There are 8 hidden switches. A switch that is on adds its own fixed numbers to the row, and there is some noise. The rows also spread widely along 12 directions, which tell nothing about the answers.
In the rows, 128 means zero.
Some rows, each with its switches (1 for on, 0 for off) after it:
[131 138 136  97 103  67 116 116 134 118 152  96 126 170 138 118 146 177
 109 167  83 142 140 149 148 149 144  97 155 177 146 106 173  97 123  65
 159 111 148]  0 1 1 0 1 1 1 1
[151  98 122 121 154  55 137 107  65 130 164 125 144 126 103 103 106 161
 104 161 149 125 113  96  98 129 132 123 160 124 134 111  87 142  80  66
 110 111 145]  1 0 0 1 0 1 1 1
[107 105  95  92 123 110 124 131 111 160 134  90 129 121 123 134 117 110
  68 139 153 130 110 119 155 134 100 114 159 119 129 176 121 131 134 116
 127 146 144]  0 0 0 1 1 1 0 0
[112 107 156 105 124 106  82 116  70 148 144  90 178 150  80 143 142 145
  92 127 103 108 138 145 153 182 133  95 157 116 188 131 101 120 140 116
 135 138 163]  0 0 0 1 0 1 1 0
[154 131 128 122 111 135 145 113 137 125 158  94 137 100  97  79 102 121
 116  94 116 115 111 162 147 112 102 144 155 167 167 180 131  98 101 112
 100 136 176]  0 0 0 1 1 0 1 1
[121 139 100 115  69 139 113 117 106 123 143  85 171 121  69 124 141 125
  97 114 139 164 145 108 140 176 128 112 164 165 164 151 159 175 111 145
 126 163 129]  1 1 0 1 0 0 1 0
[ 98 141 122 114 142  54 104 129  73 147 135 102 139 163 109 166 141 155
 123 170 115 172 156 103 109 170 142  86 137 150 134 120 134 126 127  41
 126 153 136]  1 0 1 0 0 0 1 0
[139  76 103 136 114 102 143 139 100 130 161 114 121 116  95  97 168 103
 125 165 132 122 146  99 130  90 161 127 126 152 161 120 166 146 114 139
 140 115 117]  1 1 0 0 1 1 0 1
[134 171 169 136 150  55 101 186  93 168 155 105 119 128 127 149  89 141
  91 151 115 109 111 166 166 141  95 137 118 137 108 166 110  81 129  64
 125 138 134]  0 1 0 0 0 0 1 1
[123 109 139 137  87 168 108 105 108 172 120  70  72 100 129 151  99 139
  77  94 146 136 105  96 152 144  71 129 139  74  71 182 129  84 153 129
 138 108 113]  1 0 0 0 0 0 1 1
[127  92 119  99 126  70 104  90  66 131 175  84 168 140  97 120 141 141
  96 142 138 150 119 121  99 130 155 132 161 155 187 128  80 147 112  89
 120 150 160]  0 0 1 0 0 1 1 1
[156 149 137 156 130  72 112 116 104 124 151 152 116 130 156 100 125 146
 119 170 115 145 167 138 154 128  89 130 156 117 134 103 121 103 103  38
 127  97 136]  1 1 0 1 0 0 1 0
[135 118 136 109 136  93 133 164  89 124 154 108 167 133  91 123 116 152
  92 134 131 110 113 130 119 143 183 115 129 159 136 125 131 147 101 122
 130 129 135]  0 1 0 0 0 0 1 0
[120 128 120 103 127  79 121 147 134 126 133 108 132 155 120 126 142 144
 114 160  96 122 161 147 162 149 162  93 142 159 146 117 186 128 118  95
 135 137 138]  0 1 0 0 0 0 1 1
[131 103 103 110 145  82 142 154  89 132 133 126 143 144 127 128 120 150
 103 151 144 132 123  89 103 137 155 102 134 140  95 120 140 140 105  77
 130 115 131]  1 0 0 1 0 0 0 0
[121 107  97 111 116  98 153  67 136 123 112 103 111 122 108 123 109 148
 134 155 153 160 124  85 116 140 114 102 180 131 117 125 159 156  94 108
 123 132 114]  1 0 0 0 0 1 0 1
[134 115 142 153 115 106 118  86 117 138 112 124  85 120 132 120 128 141
 141 143 115 122 156 111 154 141  75 124 157  90 124 122 136  83 120  81
 134  89 119]  1 0 0 1 0 0 1 0
[165 183 135 146 136  79 131 165 121 131 152 164 120 150 165 110 100 165
 106 168 112 149 134 149 144 130 110 122 128 148  81 115 156 100  94  33
 139 105 127]  1 0 0 0 1 0 1 0
[125  59 110 116 119 115 130  98 111 138 129  93  92 143 127 122 154 145
 133 130 115 135 144  85 107 121 154 105 141 126 123 116 161 106 130  95
 138  98 137]  1 0 0 0 0 0 1 1
[139 127  89 102 132 112 183 123 142 105 126 115 129  90  97  89  65 141
 109 130 166 110 112 111 132 125 134 120 166 142 105 159 150 153  62 126
  87 128 142]  0 1 0 1 0 0 1 0
[135 112 137 139 127 142 155  78 110  94 129 119 134 121  88  98 127 178
 145 139 112 123 146 107 107 150 154  81 160 125 137  84 164 136  88 124
 131  95 125]  1 1 0 0 1 0 0 0
[132 133 155 135  60 117 101  78 110 139 153  71 132 140  94 131 150 140
 122 117 113 166 115 124 130 150  98 128 157 170 169 144 129  96 142 106
 162 134 130]  1 0 1 0 1 1 0 1
[126 158 166 143  90 126  61 106  88 135 155  99 155 142 121 134 170 131
 101 133  90 171 173 165 165 160 103 135 139 150 194 122 119 104 156  89
 154 139 142]  0 1 1 0 0 0 0 1
[141 125 173 139 118  94 108 136  75 144 145  82 132 148  78 149 133 154
 141  98  96 135 117 109  98 157 124 125 117 184 138 146 129  72 130  59
 133 123 153]  1 0 0 1 0 0 1 1
[114 102 114 121 151 135 145 150 119 123 119 122 122 111  99 112 128 131
 116 156 116  90 170 123 163 129 171  87 124 111 135 117 184 144 114 152
 110 122 128]  0 1 0 0 0 0 0 1

New rows. What belongs after each?
[169 113 112 139  96 162 131 126 112 117 145 136 119 122 147  88 124 144
  91 113 135 148 137 107 128 124 123 139 137 127 102 128 145 115 108  93
 133  80 145]  1 0 0 1 0 0 1 0
[119 109 117 135 146  94  92 155  74 173 138 118  91 136 156 149 146 130
  89 161 118 141 169  99 156 136 101 107 118  86  99 132 141  93 147  48
 128 112 140]  1 0 0 1 0 0 1 1
[102  65 113 137  97 163 102  99  92 166 104  86  73 113 107 150 170 118
 121 122 121 132 170  66 152 147  98 101 136  75 129 147 157  84 164 117
 135  95 130]  1 0 0 1 0 1 1 0
[124 131 134 110 143  82 125 191  74 156 156  89 150 129  75 136  98 146
  78 144 127  93 123 128 147 160 143  95 123 140 119 158 145 128 115 103
 107 152 147]  1 1 0 1 0 0 1 1
[137 122 154 132 132  84 138 140  91 135 155  98 148 105  88 116  83 147
  86 146 146  88  99 137 146 139 130 121 149 111 127 131 109 144  95 147
 124 138 114]  1 1 0 0 0 0 0 1
[152 145 147 173 113 123 124 119 109 133 128 140 103 115 121 119 119 138
 141 137 123 135 150 119 145 133 100 139 129 111 114 126 139 100 106  96
 130  94 108]  1 0 0 0 0 0 1 0
[135 134 162 156 109 107 111  60  88 132 115 104 121 123  97 147 125 156
 147 131 135 155 119  94 112 158  92 134 160 133 137 110 108 116 117 111
 146 106  90]  0 0 0 0 0 1 0 1
[133 117 147 148 125  67 114  71  86 142 131 100  91 140 100 139 151 156
 169 143  98 161 140  82  97 146  90 115 152 150 143 119 137  71 122  35
 140  98 133]  1 0 0 1 1 1 1 1
[150 156 164 127 110  89 118 165 109 116 168 116 180 143 103 116 132 158
  93 152 106 106 119 167 151 159 165 118 134 181 155 104 142 140 108 140
 164 126 114]  0 1 0 0 1 0 0 1
[141 129 117 145 112 184 158 175 131 138 137 120 117  92  80  97  94 111
 116  92 139 116 135 127 145 105 139 132 105 137 106 193 168 108 101 136
  91 130 146]  1 0 0 0 0 0 1 0
[145 100 127 131  95 167 156  39 135 103 124 103 106 103 129  87 114 158
 125 110 140 138 109 110 113 117 109 127 178 117 125 128 122  99 103 119
 126  81 137]  0 0 1 0 1 1 0 0
[137 127 107  93 115  83 130 159  97 152 154 112 131 130 143 116 100 144
  50 159 154 122  95 122 159 132 123 125 150 124 102 149 113 122 111  88
 134 113 137]  0 0 1 1 1 1 1 0
[146 152 156 145 105 124 123  84 104 126 159  94 144  97  90  97 107 128
 114 111 132 131 103 148 147 130  79 149 164 150 177 158  88 107 103 116
 116 133 149]  0 0 1 1 1 0 0 1
[143 155 131 123 114  95 107 169 130 137 146 125 149 172 140 123 146 136
 101 148  92 153 154 153 166 145 122 119 125 182 137 132 171 107 130  57
 151 139 153]  1 0 0 1 0 0 0 1
[105  87 133 104 114  92  93 130  95 170 139  71 101 156 138 151 162 140
  82 153  92 124 146 119 165 154 100  82 144 115 134 140 153  75 178  72
 161 120 155]  1 1 0 1 1 1 0 1
[128 134 125 105 138  81 129 101 126 131 139  96 118 154 137 120  96 179
 107 149 108 155 139 134 125 156 118  90 171 135 113 119 149 120 106  43
 113 135 160]  1 1 0 0 0 0 1 1
[147 156 112 122  99  71 138  68 132 108 149 104 152 125  91 110 123 135
 153 134 134 191 113 120 102 135 108 151 183 212 173 134 131 145  80  93
 128 151 123]  0 0 0 0 1 1 1 1
[135 105 173 125 143  70 109 126  78 161 160  76 108 136 152 142 115 160
  86 120 116 114  77 137 114 122 100 137 137 126 104 141  79  61 149  63
 156 102 142]  0 1 0 0 1 0 0 1
[125  92 122 119 130  96 110 129 110 139 152 109 106 157 132 120 187 136
 134 149  71 138 175 127 132 115 158 109 120 167 159 110 180  74 149  62
 149  96 158]  0 1 0 0 1 1 1 1
[129 155 171 146 100 104 123 122 129 124 120 105  87 135 110 136 137 167
 146 157  86 106 150 126 167 158 127  97 128 144 119 105 191  74 122 100
 159  86 106]  0 1 1 0 1 0 1 1
[130 123 176 112  87 106 104  91 127 125 134  73 147 156 106 132 127 167
 116 109  86 108 108 165 138 163 134 117 161 157 166 129 117  83 130 106
 157 120 145]  0 0 1 0 0 0 1 0
[128 136 131 119 115  84 145  89 133 115 125  95 136 107  78 115  96 147
 134 128 133 111 112 132 144 156 105 117 182 145 158 149 131 134  85 127
 113 137 129]  0 1 0 1 0 0 1 0
[119  90 106 124 129 126 131 147  82 144 129 114 121 109  92 130 149 124
 117 136 134 108 142  80 128 135 155 107 123 123 129 130 153 128 119 137
 131 102 118]  0 0 0 1 1 0 1 0
[135 141 140 152 106 165 124 153  87 133 155  99 161 100  61 112 114 125
  98 110 135 126 135 130 145 144 138 122 120 137 147 153 136 150 109 160
 115 145 128]  1 1 0 0 0 0 0 1
[106 114 126  76 114 100  90 107  81 131 167  80 186 180  91 126 164 165
  88 136  88 148 156 144 125 182 158  66 168 161 200 126 130 123 138  61
 126 158 203]  1 0 1 1 1 1 1 0
[138 136 164 137 111 110 138  76 145 138 139  76  82 135 141 112  92 164
 132 110 100 135  98 151 129 120  68 121 156 148 117 161 127  41 130  45
 126 113 164]  1 0 1 0 1 0 0 1
[139 145 155 104 146  44 130 133  94 124 147 100 172 175 105 137  95 187
 118 135 106 139  98 134  93 171 140 100 154 190 126 119 120 121  98  32
 130 145 159]  1 0 0 1 0 0 0 1
[132 132 156 144 143 112  93 102  84 151 145 112 119 132 108 127 148 139
 136 128  81 143 161 140 143 143  87 117 135 133 168 140 124  60 139  46
 120 117 172]  0 0 0 1 1 1 1 1
[154  84 121 124 121  83 127 100  87 130 174  90 134 119 140  92 127 132
  96 121 143 144 108 120 102  99 106 151 158 143 148 139  80 112 116  70
 126 117 163]  1 1 0 1 0 0 0 1
[111 123 168 110 112  71  95 112  86 166 147  54 130 163  81 165 140 161
 122 116  80 137 110 123 121 177 104  93 144 170 152 160 137  64 153  53
 146 140 166]  1 0 0 1 1 1 1 1
[125 146 160 148  70 129  81 100 105 150 147  77 101 122 102 135 162 125
 123 119  86 149 150 134 169 153  70 128 140 160 175 161 144  54 159  86
 145 116 148]  0 1 1 1 1 1 1 1
[134 138 136 120 103 160 136  77 143 131 113  82 108 114  94 119  90 150
 127  81 114 148 113 123 127 150  78 125 161 156 127 184 149  77 116  88
 102 126 168]  0 0 0 1 0 1 1 1
[116  91 128  80 127  74 132 110 114 139 135  74 144 127 102 128  91 162
  72 146 143  73  93 132 158 170 135  96 181  94 127 136 118 150 107 153
 134 130 130]  0 0 0 1 0 0 1 1
[160 141 128 140 115 106 130  96 139 124 152 118 128 112 117  89 113 113
 134 115 123 151 129 159 136 101  96 169 153 168 167 161 119 109  97  89
 106 140 150]  0 0 0 0 0 0 1 1
[157 142 136 136  50 133 122 120  77 132 176  74 154 102  75 114  98 144
  68 110 173 156  79 100 120 146 121 156 151 161 127 162 101 147 102 150
 139 136 114]  1 1 1 0 0 1 1 1
[140 157 134 133 121 126 117 139  71 129 157 116 168 130  89 132 117 140
 112 118 137 185 116 114  91 136 140 147 118 196 140 146 113 128 107  73
 115 145 146]  0 0 1 0 0 1 0 1
[136 196 160 190 120 129 128 134 137 140 114 139  94 104  96 130 118 115
 174 141  99 137 149 137 165 134  72 136 114 156 127 150 177  76 112 107
 128 121  98]  0 0 0 0 1 0 0 1
[141 123 124 149  70 157 118 151 125 136 148 104 121 102  96 105 147  96
 116 102 121 128 151 127 171 123 104 144 127 154 154 175 166  99 129 130
 130 126 141]  1 1 0 1 0 0 1 0
[138 124 131 141 101 161 109 120 120 142 161 103 119 110 121  98 153 100
 110 107 109 157 147 147 154 101  94 148 130 160 171 165 140  87 145 102
 125 125 160]  0 1 0 0 1 1 0 1
[143 121 130 128 149 108 123  82 104 131 144 122  99 121 166 102 115 161
  99 151 119 150 138 123 134 124  79 119 164 105 121 119 113  87 122  39
 123  86 165]  0 1 0 1 1 1 0 1
[130 125 127 126 120  66 145  94  84 125 127 101 120 136  88 137 104 178
 132 166 149 149 113  66  93 158 144 100 159 142 101 109 141 140  81  90
 130 116 101]  1 0 1 0 0 1 1 1
[148 150 139 115 139  46 134 123 113 129 158 112 164 123 108 114  77 147
  92 150 148 120  86 158 137 141 121 145 170 148 141 138  92 155  76 112
 118 154 125]  0 0 0 0 0 0 1 1
[140 118 152 121 152  70 125 124  92 159 153  96 120 127 113 127  76 162
  94 148 135 112  95 134 131 133 102 120 145 103 108 153  95  99 108  67
 114 128 148]  1 0 0 0 0 1 1 1
[131 153 143 109  88 114  85 120  80 140 173  86 187 143 112 128 120 147
  53 123 134 165 117 147 142 173 102 127 162 155 162 143  89 141 129  89
 137 166 163]  1 0 1 1 0 0 0 1
[140 150 120 150 123 120 125  96  92 128 152 121 128  81  92  92 119 119
 113 144 132 137 153 129 163 138  81 135 162 119 163 140 117 134  95 121
 103 131 133]  0 1 0 1 1 0 1 1
[142 167 156 140 111 113 121  66 108 121 139 100 131 108  95 113  84 165
 123 116 124 144 117 134 136 163  74 133 176 136 146 147  96 102  94  81
 107 128 147]  0 0 1 1 0 0 1 1
[111 130 147 134  63 123 109  77 121 125 114  75 135 135  62 153 157 136
 151 120 113 150 124 103 136 165 123 124 150 184 173 134 162 119 134 155
 162 138  95]  0 0 1 0 0 1 0 1
[113  85 103 126 129 125 120 126 108 144 145 110 102 117 105 100 164 114
 112 175 111 109 196 123 181 116 140  84 135  86 164 123 184 125 134 126
 116 123 141]  1 1 0 0 1 1 1 1
[124  95 115 104 123 156 160  66 137 125 110  79  87 126 142 120  88 188
 111 108 127 149 110  86  95 147 118  81 168 112  70 128 161 107 112  89
 122  98 147]  1 0 0 0 1 0 0 1
[116  82 116  86 170  97 121 155  70 146 174 104 168 130 133 102 136 133
  59 142 124 104 137 150 140 121 148 102 144 110 161 134  91 128 134  84
 108 134 191]  0 1 0 1 1 0 0 0
[108 112 134 137 108  66 117  65  95 148 117  78  87 131 101 161 139 162
 149 156 122 143 125  72 115 165 103  97 168 119 124 117 143 115 126 110
 154 116  85]  1 0 0 0 1 0 1 1
[139  73 122 109  99  94 108 138  75 136 166 104 144 150 119 111 160 151
  73 162 131 115 141 104 144 139 166 113 142 119 147 101 131 132 127 110
 156  98 138]  1 0 1 1 0 1 1 1
[158 177 139 152 132 100 114 158 108 140 159 150 113 155 167 116 127 156
 114 154  97 176 157 136 132 129 111 127 111 160  94 119 161  82 118  15
 136 105 142]  1 0 0 0 1 0 1 1
[136 151 140 114 117  91 118  87  99 131 144  93 126 152 132 128  95 184
 102 131 117 165 120 119 116 174  97 104 170 140 115 128 118  97 110  28
 118 123 164]  1 0 1 1 0 0 1 1
[116 124  95 124  98 167 144 135 149 131 125 111 118 106  84 100 121 115
 112 136 132 135 170 128 175 133 128 102 147 123 137 164 202 141 111 143
 101 146 139]  1 1 0 0 0 1 1 0
[131 147 143 160  79 137 117  54 136 123 113  93  95 108  98 125 130 126
 166 112 112 165 143 125 146 138  75 147 160 149 163 153 138  86 118 102
 121 130 120]  0 0 1 0 0 0 1 1
[119 122 145 140  97 116  96  93  51 141 141  82 119 111  84 144 160 150
 113 138 123 143 141  75 126 174 118 114 145 130 152 117 121 111 138 119
 152 100 111]  0 1 1 1 1 0 1 1
[134 120 150 113 131  72 148 148 147 114 158  89 163 145  83  97 110 146
 125 139  97  86 117 181 147 125 160 103 144 180 174 137 158 123  99 113
 121 161 159]  1 1 0 0 0 0 0 1
[155 124 108 125 107 106 125 149 128 128 158 132 131 129 144  85 126 124
  77 161 134 130 151 147 180 112 115 127 145 136 135 134 157 130 113  91
 131 122 145]  1 1 0 1 0 1 0 1
[151 126 156 145  71 173 126 107 119 115 129 100 120 133  96 118 127 170
 135  83 105 155 127 108 107 149 133 122 131 170 122 132 171  82 120  98
 147  88 141]  1 1 0 0 0 1 1 0
[119 113 126 133 145 143  97 119  68 131 148 121 162 123  92 124 153 121
 119 120 112 145 172 129 126 143 151 117 130 123 184 125 112 132 130 106
 109 136 155]  0 0 0 0 0 0 1 0
[117 122 123 122 168  42 136 124 126 138 130 125 114 144 129 128 140 130
 152 181 102 126 147 138 134 114 129 105 144 151 144 117 150 112 110  65
 125 136 128]  0 0 0 0 1 0 0 1
[150 147 149 116 124  61 118 134 122 127 160 118 142 181 124 119 131 175
 119 157  84 140 136 154 131 150 140 101 141 179 141 109 162 100 113  45
 151 120 153]  1 0 0 0 1 1 1 1
[149  85  98  96 115 128 148 119 141 122 155 102 145 134 151  79 110 127
  83 105 134 137 109 148 123  98 126 136 159 158 133 158 122 115 111  71
 118 126 188]  1 0 0 1 0 0 0 0
[112  81 120 129 120 122 149  87 105 137 108  68  54 106  92 130 118 154
 153 128 123 119 138  62 116 132 114  88 144 113  99 146 166  77 117  77
 110  93 141]  1 1 1 1 0 0 1 1
[162 127 142 166 107 184 143 109 110 125 145 124 112  99 108  90 119 138
 128 109 123 142 130 108 120 106 110 140 122 135 121 139 147  96 106 111
 119  92 134]  1 0 0 0 1 1 0 1
[130 124 167  89 104 140  91 107 114 138 137  77 150 174 128 144 117 192
  77  97  82 144 121 156 132 190 138  98 148 149 127 133 145  81 152  80
 157 116 175]  0 0 0 0 0 1 1 1
[121  81 101  91 122  50 123  98 131 131 162  95 118 168 153  97 170 141
 112 180  99 133 157 137 141 112 158  99 167 143 171 104 151 121 125  63
 142 129 159]  1 0 1 0 1 0 1 1
[127 114  87  91 130  92 151 141 159 123 134 116 145 130 113  96 116 110
 116 140 130 121 135 152 152 112 155 122 156 162 153 157 164 151  95 126
 108 157 146]  0 0 0 0 0 0 1 0
[135 105  97 104 126 139 144 141 128 138 157  96 124 116 130  80 102 127
  78 121 130 125 145 148 158 100 118 115 144 125 133 180 143 103 109  72
  80 139 202]  1 0 1 1 0 0 1 1
[117 101 156 138 158  48  84 105  50 158 153 103 127 143 112 147 147 145
 121 164 109 129 149 124 126 143 118 116 142  98 164 103  88 110 130  62
 128 124 131]  1 0 0 0 0 0 1 1
[128  92 132  97  92 144 124  88 110 135 125  78 124 122 113 132 108 173
  74 115 143 120  94  98 132 169 141 111 169 100 102 129 132 129 124 162
 154  99 114]  0 0 0 0 0 1 1 1
[142 137 131 123 110 111 149 107 153 122 143  92 154 117  86  98  89 133
 119 115 130 126 107 161 141 126 114 128 163 165 156 160 135 137  92 127
 109 167 143]  1 0 0 0 0 0 0 1
[139 139 125  95 121 110 132 142 136 111 135 125 176 143 102 106 109 155
  95 135 108 107 135 163 160 167 160 100 159 154 151 125 160 144  96 122
 126 135 155]  0 0 0 1 0 0 1 0
[129 160 149 122 137  85 152 164 125 136 133 101 134 125  74 132  95 142
 133 128 108 107 102 141 138 140 119 107 130 195 127 169 160  89 108  86
 115 144 147]  0 1 0 1 1 1 0 0
[ 94 129 140 125 153 133 135 157  77 167 114  86 101 108  77 171 104 157
 109 142 124 120 127  82 131 169 135  74 112 114  85 154 168 105 136 117
 120 125 116]  0 1 0 0 1 1 0 1
[161 102 142 111 113  49 137  91 119 109 164 107 149 157 125  93 118 174
 118 142 126 126 102 141 102 124 144 134 176 169 145 102 112 119  88  70
 148 104 143]  1 1 0 0 0 1 1 0
[163 161 172 136 121 100 111 138  90 128 195 115 176 141 118  96 111 160
  74 138 107 140 118 180 135 140 114 132 144 160 155 125 101 109 114  65
 135 133 170]  1 1 0 0 1 1 0 1
[122 137 114 119 131 131  99 138  69 149 168 108 180 133 114 130 125 121
  77 112 146 186 139 133 109 143 120 127 138 144 150 158  94 156 129  84
 111 175 162]  1 0 0 0 0 0 0 0
[130  88  93 127 124  49 166 114 126 116 128 129 104 108 103 101 134 114
 148 182 156  98 127  99 134  93 157 133 153 135 141 113 143 155  77 144
 124 109  83]  0 0 1 0 0 0 1 0
[134 166 147 155 136  52 127 153  91 140 137 131 107 120 104 146 126 145
 141 184 119 121 135 105 148 146 127 117 126 146 112 110 161 120 104 104
 142 108  77]  0 1 0 0 1 0 1 1
[131 144 170 132 135  84 122 151  90 157 145  98 126 145  85 144 111 167
 122 147  98 112 119 124 131 163 134  93 121 145 116 136 149  88 120  78
 133 127 136]  1 0 0 0 1 1 1 1
